The rows come from 4 hidden closed curves, with some noise, and rows from the same curve form a group. Each curve winds through 8 dimensions. The rows are also pushed far along 5 directions, which tell nothing about the answers.
Known rows, each followed by its group:
[  7   2  10 -10  -3   7  -6  17 -24   0   3   0  -6 -20  -9  19  10  11
  -1]  (3)
[-14   0 -15   5 -14 -32  10  -3  16  11   0   3 -29  -4  11   4 -16 -10
 -11]  (0)
[ -2  10   2  -4   7  -6  -3  -2 -14  10  -7 -23   3   1  -5   5   6  14
   0]  (1)
[-17  -5  -7   3  -2  17  -3   1  17  19  -3  -4  -6 -10 -10  19  12  13
 -23]  (3)
[  1   4   5   0 -16  -9   4 -25  11  -9  10  -5   0 -10   7  13 -11 -13
   7]  (1)
[  4  13  14  -9   2  -1  -6   9 -17  -4   9   2 -13   0   4   7   2  11
   7]  (3)
[ -8  -2   0   4   3   0  -8   9  -6  -6  -4   5  20   6   2 -23  13   5
   1]  (2)
[ -9 -10 -16 -14 -13  23   3   1   5 -18   4  15 -19 -31  -2  24  -1 -18
 -10]  (1)
[  2   4  -5 -11   2  -5  -1   0 -18 -34   4  17   7  18   2 -31  -8 -29
  14]  (1)
[ -9   4  -8   0  -7   8 -10  19  -8  25 -15  -2 -19  -2  -6  -1   8   6
 -20]  (0)
[  2  -1  18 -11 -11   2  -7  -3  -1 -31  11  16   1  -6   6   3  -6 -11
  11]  (1)
[  0   7  -4   4   8 -24   9 -13   5 -17   4  -8   4   9   8 -18 -20  -7
  18]  (2)
[ 24   7  22  -1  22   2 -11  17 -31   6   6 -16   0  -6  -2   9   1  20
   6]  (2)
[ -6  -1  -5  11  -3  15  -5  -9  15   1  -8   0  23  16  -5 -20  12   1
  -2]  (3)
[  4   5   3   0  -1  -5  -5  -9 -15  -6   5  -9  20  20  -5 -19  -1  -5
   6]  (0)
[-12  15  -8  -8   7 -14  -2  18 -17  -1  -7   3 -26  10  -4 -14  -8  -9
  -3]  (3)
[  6   1  -4   1  14  10   4  12  -3   7  -4   0  -2  10 -10  -3  11  10
  -1]  (1)
[ -6  10   3  11  12 -20   1 -20  14  15 -16 -24  13  23   8 -17  -5  11
  10]  (3)
[ 16 -12   9   2 -10  24  -6  -3   3   5  -2  -2  13 -18  -4  20  16   6
  -2]  (3)
[ 12  10  19  -7  -3   5 -17  14 -22  -1   6   6 -13  10   8  -7 -10  -3
   1]  (0)
[ -4  -1  -7  -1  -7  10  -7  13 -10  -3  -7   0   3   4  -7 -22  -5  -3
  -3]  (0)
[ -6  11  -7   6  19 -18  -4  17 -19  21  -3 -25 -11   8  -7 -10  -5  22
 -12]  (0)
[  2  14  -1   0   7 -30  -2  12 -12  12  -7  -5 -27  15   8  -9  -8  -2
  -2]  (0)
[ 12  12   0   7   1 -18   3 -15   6 -10  -1  -1   3  19  13 -22  -9 -14
  20]  (0)
[  0   0 -14   8  -1   6  -8  19 -14   7 -11   1  10  16  -9 -32  12   3
  -9]  (2)
[ -8  14  -5   0   3 -26  -6  13 -10   1  -1   0 -28  14  10 -26 -27 -11
  -4]  (0)
[ 10  -4  20  -3 -10  -3  -5 -16  11   4  -2  -9  -3 -11  10  29  -2   5
   6]  (0)
[  3   0  13   4   5  -6  -4  -2   2  -4  -6  -4  21   3  -1 -12   0   8
   8]  (2)
[  0  -6 -11   8  -5  16  -2  -1  12 -19  -3  16  17  -2  -4 -26   0 -24
   0]  (2)
[ -8  -5   1   3  -6  19   2  -8  12  -8 -13   2  39  10 -11 -17  25  12
  13]  (3)
[  7   3  16 -16  11   4  -5   4 -27 -12  16   4  -3   9  -2  12   5  -1
   4]  (2)
[ -3   5  -7   7  12  -8   7 -16   6  16 -10 -24   6   8  -3   0  -2   6
   2]  (1)
[  4   1  -1  13 -11  -8  -2 -14   7  -2  -5  -9  24   4   0 -21  -1  -4
   8]  (1)
[ -1  -2 -17  12  -2  13   0  15  -3  12  -7  11  12  11 -13 -27  14  -4
 -11]  (2)
[  8   1   6   9   4 -21   0 -11   6 -19  17   5   2  10  10 -14 -18 -16
   6]  (0)
[  2   4 -10   8   5 -21  19 -11  23   4   6   3 -25   5  10   5 -18  -6
   5]  (1)
[ -7  -9 -21   1  -4   6   4  -1  13 -12 -11  15   2  -6   8 -15  -1 -20
  -1]  (1)
[  8  -6   9  -2  -7  13  -1 -16   7 -14  12   3  15  -5  -1  15   6  -3
   4]  (0)
[ -9  -5   2  -4  -3  -1  -3   9  10   4  10  14 -33 -18   4  28  -8  -4
 -22]  (1)
[-11   0 -19   4  -4   8   7  11   9  13   6  15 -24 -15   5  12   9   0
 -13]  (2)
[ 10  -3   5 -17  -3  12  -5   3 -23 -36   8  19  11   3   0  -8   0 -23
  13]  (1)
[-20  -3 -21  16  -4 -17   0   3  12   5  -5  11   4   7   5 -34  -8 -19
 -17]  (2)
[ -7   7 -19  19   0 -18  15  -7  23  20  14   8 -25  -6  11   4  -6  -9
 -11]  (2)
[  0   1   3  -6  -3  15  -7  18 -16 -17  -1  14  17   9 -11 -23  13   3
   7]  (1)
[ 11  -7  -5 -14   5   3   2   3 -16 -30   7   6  -4  -4  -4   5  -8 -20
   5]  (1)
[  3   3 -12  11   0 -14  14   5   6  21  12   2 -27  -8   2  12  -9   2
 -12]  (2)
[  0   5   5   2  -5 -19   3  -5   5  -6  -1   6   1  14  12 -16  -8  -1
  14]  (0)
[ -1   2   4  -9  -4  12  -6  19 -12  -2   5   4 -13 -19   1  14   5  14
  -3]  (3)
[ -2  -5   5  -3  -2 -15   8 -13   3 -13  15   5  -4   1   6   6 -20 -15
   3]  (1)
[ -4   9   2   2  -1 -15   9 -22  16  -1 -12  -5  11  16   0  -8   4  -6
  18]  (3)
[ -1   0  -9   7 -18  -3  12   1  27   7   6  11 -24 -13   7  11  -7   5
  -1]  (0)
[-18  -1 -19   1  -3  -7  -3  11  -8 -10   5  11  -4   0  -2 -26 -14 -19
 -15]  (3)
[  2 -18  15  -8  -9  11  -2  -6  11 -31  22  22   8 -27   7  25   2  -6
   3]  (2)
[  7   8  19 -16   5   9 -10  14 -26 -20   9  10   4  11  -3  -5   7   4
  12]  (3)
[ -2   9  -5  18  13 -24   1  15  -3  27   0  -9  -9  -1   8 -11  -5  15
  -9]  (2)
[ 11  -9  10  -8  -1  20  -6  -4 -16 -14   2  -2  27 -11 -13   9  11  -7
   5]  (3)
[ 11  12  14   4   2  -8  -7  -2 -12  27  -3 -29  -4 -18  -1  27  10  25
  -1]  (3)
[ -6  -5  13   0   2   1  -8  -8   2 -11  -1  -6  24   2  -6   0  10   7
   0]  (2)
[ -4  15 -12   0  -4 -12  -2  11 -14   9  -3  -5 -22  18  -5 -21 -10  -6
  -5]  (0)
[-23  -5 -18  19  -1 -13   3  -2  18   3   8  11   9   1  -2 -22   2 -11
 -18]  (2)
[ -1  -4  12   0   4  -2  -7   1 -13  -1  -1 -11  22   2  -6  -5   3  10
   1]  (3)
[ 21 -12   9  -6  -1  21  -5   9  -2 -22   5  15   5 -15   4   9   3  -2
   9]  (0)
[ -6 -22   2  -5 -16   7   0  -9   9 -23  10  15  17 -21   2   9  -6 -14
  -3]  (3)
[  4   7   5  -8   6  -9   5   5 -23 -17  14   0   0  16  -8 -15 -13  -3
  13]  (1)

New rows. What belongs after each?
[ -7  -9  -8  -9   4  14   1  13   3 -15   8  22 -21  -7  -3  10  -6 -17
 -13]  (1)
[  1  -5  -1  -4   5  20  -9   0  -4 -17  -1  12  12  11  -8 -10   9 -21
  -5]  (1)
[  4  -5  10   2  -2   5  -2   4   9   3   7  -4  -8 -26   2  28   6  21
  -3]  (2)
[  3   4  -3   6   1   5   6   0   5   1  -1   5   9   7  -8 -12   7   1
   7]  (2)
[ -1   1  11  10   3  -5  -7  -5  11  -1  -6  -6  20   3  -5 -11   2   6
   0]  (2)
[-10  -1 -27  10  -9 -17  17   3  16  11   8  11 -27  -6   9  -2 -10  -6
 -10]  (2)
[ 19  -3  26 -29   6  24 -12   2 -30 -44  10   5  12  -5  -5  16   5  -7
  19]  (1)
[  3   1   6  -4   3 -12   7 -15  -7  -9   9  -3   8  18   1  -1  -3  -4
  12]  (2)
[ 13   4  21  -8 -12  -5   2 -21   2 -13  10 -13   8   0   9  10 -16  10
  26]  (0)
[  3  -1   2  15  -3  -9  -2  -1  10  21   2 -12  -2  -8   6   5  -4  17
 -10]  (0)
[ -1  -1  -6  -1 -14  -2   0  12  10   2  16  16 -42 -27   4  29  -7  -5
 -19]  (1)
[ -4 -15 -10  -5  -9  10  -1   5   3 -35  -4  24  24  -1  -2 -32  -6 -24
   8]  (2)
[  5 -17  12  -9  -5  21 -14   5  -9  -9  -4   0  20 -23  -4  16  10   6
  -5]  (1)
[ -5  11 -13   5   3  -7   0  12  -7  26 -10  -8 -15  13   0  -9   7  10
 -10]  (2)
[ -6   1 -22  13 -11 -12  20  -3  28  10  -2   3 -16  -8   2  -2 -10   2
   0]  (2)
[  3  -2   0  -4  -5  24  -1   5   2  -3 -15   3  13  -6  -8  -1  22   7
   8]  (3)
[ 10   0  15  -3   2   3   4  -7  -6  13   6 -23   2 -19 -14  39   9  24
   1]  (3)
[  1   5   7   2   2 -16   9 -26  12  -2   2 -13   0  10  -4  11  -9  -8
   7]  (3)
[ -9   4 -15  19 -10   6  -1  -4  16  32 -16  -8   5  -9  -9  -1  21   5
 -17]  (3)
[ -2   9  -7   3  -5  -8   3  -3 -15 -12   9   5  13  24  -6 -37  -9 -20
   7]  (1)
[  7  11   8   6   1   1  -9   4  -6  35  -5 -16 -15 -12  -2  26  14  16
 -15]  (3)
[ -6   3  -1  -9  -9 -14   2   4  -7   3  10   3 -26  -6   7  12 -16  -2
  -7]  (0)
[-17   4 -20   5 -14  11   3   4   8   8  -9  -2   3   5  -7 -24  -1   5
  -3]  (0)
[ -2  -9   0   0  -6   9   8 -17  23  -6   8   0  -5 -29   8  35   3   2
   1]  (2)
[ 11   0  26  -7  11  11  -8  -4  -9 -17   7  -6  25   7  -4   5  10  16
  15]  (0)
[  3  -4  -6   9  -5   5   5 -21  26  -2  -9  -8  15  -3  12  -4  -4   0
  11]  (3)
[ 12   1  12  -5  -4  12   2  -3   8  13 -11  -9  -8 -21   4  37  13  21
   9]  (3)
[  1  -4  -9  21   0  -3  12 -24  28  -9   0  -4  30   0  -2 -20  -1  -8
  13]  (2)
[ -6   7   0   9   1  10 -12   7   6  21 -14  -6   1   3   3 -10   9  10
 -10]  (0)
[  9  -1   8   4  -2  -1   8 -25   6   1   0 -23  29 -10 -13  16  10  11
  13]  (3)
[-12   5  -3   5   1   8 -13   1   0   9  -7  -8   5   3  -4  -7   9   0
 -12]  (3)
[ 16   2  27 -13   4   6 -19  17 -22  -8   5  -4 -10 -10   1  21   2  15
   0]  (2)
[11  1 15 14  5 -7 -1 -8 11 -6  5 -6 23 -1 -4 -7  1 10 10]  (2)
[ 16   6  15  -5   9  -4  -7   7 -14   1  -6 -17  -4  -9   9  10  -4  19
  12]  (2)
[  3 -19   8   2  -5   7  12 -27  36  -8   5   0   6 -19   4  35  -2   2
   8]  (1)
[ 16  -7  10   9  -7   8   2 -24  22 -13   1  -1  23 -13   5   8   0  -8
  14]  (2)
[  5 -10  11  -3  -4   9  -3   4   7  -9  14  14  -5 -12  -1  22   6   0
  -7]  (0)
[ -9   3 -14  17   4   2  -1  -9  22   9  -7  -7  11   3   1 -16   4   3
  -7]  (0)
[ -7  14 -13   6   7 -31  18  -1   4  10   5  -8 -23  17  -4 -13 -21  -1
   2]  (2)
[  6 -10  13 -10  -6   2   1  -5   8 -21   6  10  -3  -9  14  13 -11   0
  13]  (3)
[ -2 -13  -8   2   7  21  -1   1   7  14 -16  -8  14 -11 -11  20  26  12
 -14]  (1)
[  3  -4  -2  -3  -3 -17  -4   1 -15 -16   9   5  -2   7   3 -14 -19 -21
  -1]  (0)
[-16  -7 -16   1   3  11  -7  28   5  -6   0  23 -15  -9  -4 -12   2  -7
 -23]  (0)
[  7  11   7  -4  -1  12  -5  14 -28  -3   4  -4  16  13 -19 -18  13  13
   9]  (1)
[ -6  11  -7  11  -3   4  -5   0  -6  12 -13  -7  25  11 -17 -25  24   1
  -2]  (3)
[-18   0 -20  15   2 -22  10  -3  16  22  -5 -11  -7  -9  10  -4  -3  11
  -9]  (2)
[ -8   0  -5  -4  -3  -9  -4  30 -11  -4  20  23 -35  -4   5  -5 -19  -6
 -21]  (0)
[ 15   8   9 -10   2  -7  -5   6 -25 -16  10  -6 -10   8   3  -8 -21  -5
  11]  (0)
[ -4 -15   5  -7  -6  -2   3  -9  11 -21   4   7   8 -16   4  11 -14 -10
   4]  (2)
[ -1  -1  -7  -6  -4   2   5  -6 -12 -31  13  10  19   6 -18 -19  -4 -25
   6]  (3)
[-13   0 -24  10  -5   6  -7   8   6   9  -6  10 -11  -6   6 -15   4 -17
 -21]  (2)
[ -6  -5   8  13   1  -1   1 -17  27  24  -9 -19  14  -5  -4  17  14  25
  -6]  (1)
[  8   7  -4   3  13  -1   2  -2 -11  -3   0   2   7  29  -3 -27  -3 -16
   6]  (1)
[ -1   0  -7   1 -13   9  -4  -2  13  -2   2   6 -15 -20  11  11  -3  -8
  -4]  (3)
[  9  -2  10  -7  15  13  -3  -5 -11   3  -5 -16  12   2  -6  14   6   7
   3]  (1)
[-12   3 -25  18  -5   6  10  -2  28   7  -6  13   1   0  -6 -21   5 -12
  -8]  (2)
[ 14   4  26  -7   4 -13   4 -23  -4 -18  16 -13   8   7   2  13 -17   3
  24]  (1)
[ -1  -4   6   5   2 -13  -4  -1  -2 -14  23  12  -1  -2   5  -2  -8 -13
  -7]  (2)
[  8   0  10 -12   0   2   1  -2 -10 -23   8  13   1  12  -6  -4 -11 -19
   9]  (2)
[ -3  -5  -7   3  -4  -2   5  -1   3  17  -4 -10  -3  -2  -4  10   5  10
  -8]  (2)
[ -3  16   8  21  21 -33  -4  -1  -6  25   5 -25   5  17   0 -13   2  21
  -5]  (2)
[ 33   5  33  -6   6  -1 -11  -3 -24   0   9 -16   3   0   4  21   0  11
  15]  (3)
[ -1   3  -5  -5  13  -4   2  -5 -10 -10   2  -3  -1  16  -2 -13 -11 -18
   2]  (1)
[-14  -5 -20  -2 -12  19 -11  29   2  -3  -5  21 -23 -17  -6  -6   3  -8
 -27]  (2)
[  1  -8   6  -5  -9  20  -4  10  -2 -17  -1  16  20  -3  -6  -7  14   3
   8]  (1)
[ -4  -5  -7  11   4   9  -7  15  -7   6   2   1  12   0 -12 -13  16   9
 -14]  (2)
[  0 -12  -3   2   1   9   5  -8   5 -21  -5  -2  35  -1  -7 -16   5   1
  15]  (2)
[  6  14  -5  16   3 -20   6   3  12  17   1 -12 -22   3  13  -8 -16  14
   5]  (0)
